There are 3 ways to turn a row about zero (a turn may also mirror it). The second row of each pair is the first, turned, with some noise. The first 27 pairs use one turn. New pairs use 3 turns, one after the other, and a turn may come again.
In the rows, zero is written as 128.
Known pairs, each followed by its turns in order:
132 75 185 144 178 129 166 157
164 136 211 102 145 122 152 103 -> Y

111 177 97 97 107 139 123 169
146 84 143 144 127 130 74 145 -> K

115 159 127 113 127 175 107 77
133 150 89 115 100 80 161 113 -> P

91 167 186 153 176 142 139 102
170 154 103 113 114 72 94 183 -> P

113 120 104 87 101 120 124 78
77 162 105 132 123 157 93 134 -> Y

82 174 141 178 142 181 160 165
156 85 115 129 171 150 215 114 -> Y

82 153 83 69 133 106 69 108
120 96 136 73 166 73 186 95 -> P

178 174 68 73 156 179 108 185
171 72 126 127 129 153 47 58 -> K

184 141 168 95 74 170 163 155
190 127 166 162 114 66 130 92 -> K

97 183 140 101 101 78 101 164
99 82 164 190 121 139 100 170 -> K

88 129 113 133 126 100 123 168
146 116 182 114 147 116 124 129 -> P

162 143 92 90 186 95 166 161
85 130 130 78 105 71 146 83 -> Y

124 83 187 72 101 159 147 75
118 186 160 126 158 46 137 110 -> K

133 85 183 148 180 128 136 78
166 178 199 116 91 156 155 130 -> Y

117 171 176 95 175 120 95 96
115 130 151 177 62 145 155 82 -> Y

85 77 164 171 184 168 80 147
160 145 194 191 159 114 182 153 -> Y

118 108 121 167 115 121 85 138
144 115 132 160 148 113 119 185 -> Y

71 80 108 81 119 125 179 115
173 132 149 125 158 164 208 155 -> P

175 117 138 182 173 141 74 100
61 156 86 161 135 90 88 136 -> P

137 153 172 87 188 124 159 119
124 158 72 171 144 103 90 110 -> K

111 85 101 125 94 132 137 112
118 129 149 152 125 149 178 132 -> P

168 80 115 175 87 82 113 115
153 131 136 96 121 119 75 205 -> Y

102 145 171 172 103 135 101 177
118 63 121 142 90 101 165 156 -> K

85 74 113 123 128 72 145 151
135 110 189 132 178 154 156 169 -> P

101 151 92 120 127 78 151 78
118 169 143 136 175 176 108 178 -> K

138 90 173 72 153 138 108 165
99 161 119 70 156 173 123 141 -> P

77 160 69 159 180 145 127 116
130 102 75 80 165 172 97 169 -> K

New pairs, each followed by its turns in order:
115 178 108 91 120 145 128 139
156 109 134 166 136 137 101 163 -> Y P P

120 168 163 179 158 152 141 105
186 150 135 129 173 159 133 129 -> P K Y

128 110 169 168 150 181 157 144
142 155 181 162 176 135 117 101 -> Y Y K

126 137 105 70 144 158 97 145
111 100 171 148 154 142 99 169 -> Y P P

134 99 120 98 166 68 184 76
159 65 98 82 178 143 97 168 -> P Y P

181 104 154 166 106 140 127 169
126 87 155 116 153 126 85 72 -> K Y K

168 67 145 97 118 86 103 156
164 118 149 124 170 156 63 165 -> K K P

125 135 114 173 170 97 143 130
152 132 151 76 142 108 110 159 -> P K K

187 165 166 139 151 165 102 117
108 80 90 132 144 127 105 59 -> K Y Y

130 78 95 154 124 175 185 171
144 95 97 182 117 194 137 87 -> P Y P

73 176 119 137 85 95 151 169
54 120 117 159 121 143 83 87 -> Y K Y

111 72 174 77 146 171 107 114
139 128 120 180 67 189 131 94 -> Y Y P

179 188 145 129 135 93 75 127
134 159 187 109 121 74 82 141 -> P Y P

68 174 137 167 126 131 136 103
145 152 159 177 177 136 113 155 -> P P Y

127 116 121 95 182 185 143 85
130 107 169 133 133 133 131 219 -> K Y K

158 167 107 163 116 102 84 108
149 95 65 121 113 108 170 138 -> K P Y

163 101 179 102 136 153 97 78
106 106 157 165 180 175 100 118 -> K P P

76 153 164 133 70 91 118 116
120 88 163 118 65 133 102 173 -> P K P

162 79 83 95 178 71 76 99
93 56 164 104 145 153 50 141 -> P K K

79 142 75 188 108 97 145 173
100 78 223 145 156 137 109 145 -> Y K K

123 148 155 171 67 87 111 186
102 94 192 83 125 190 131 140 -> P K Y

99 158 71 92 79 158 185 94
194 102 136 44 115 142 171 130 -> P P K

170 183 72 162 130 98 184 133
117 87 92 100 114 146 150 223 -> P P K

119 161 171 82 87 170 126 149
134 108 92 109 169 181 161 123 -> K K Y

90 167 89 159 93 73 81 121
155 183 188 90 143 181 106 119 -> P P P

149 95 79 172 154 126 184 69
162 178 131 159 61 74 130 175 -> K K Y

88 149 117 118 188 122 145 166
110 176 120 89 130 150 175 164 -> K K P

97 163 123 151 82 117 189 85
138 170 112 207 100 101 127 135 -> K P Y

157 181 127 142 84 103 188 181
106 72 124 189 70 136 166 126 -> Y Y Y

102 132 176 105 115 159 124 155
158 135 166 133 94 130 134 170 -> P K Y

183 99 93 78 176 182 99 131
169 131 166 136 58 77 116 73 -> K Y P

72 155 135 105 87 141 100 136
127 113 102 175 124 145 183 153 -> P K K

152 163 97 100 149 117 161 147
147 97 143 183 132 147 117 152 -> P Y K

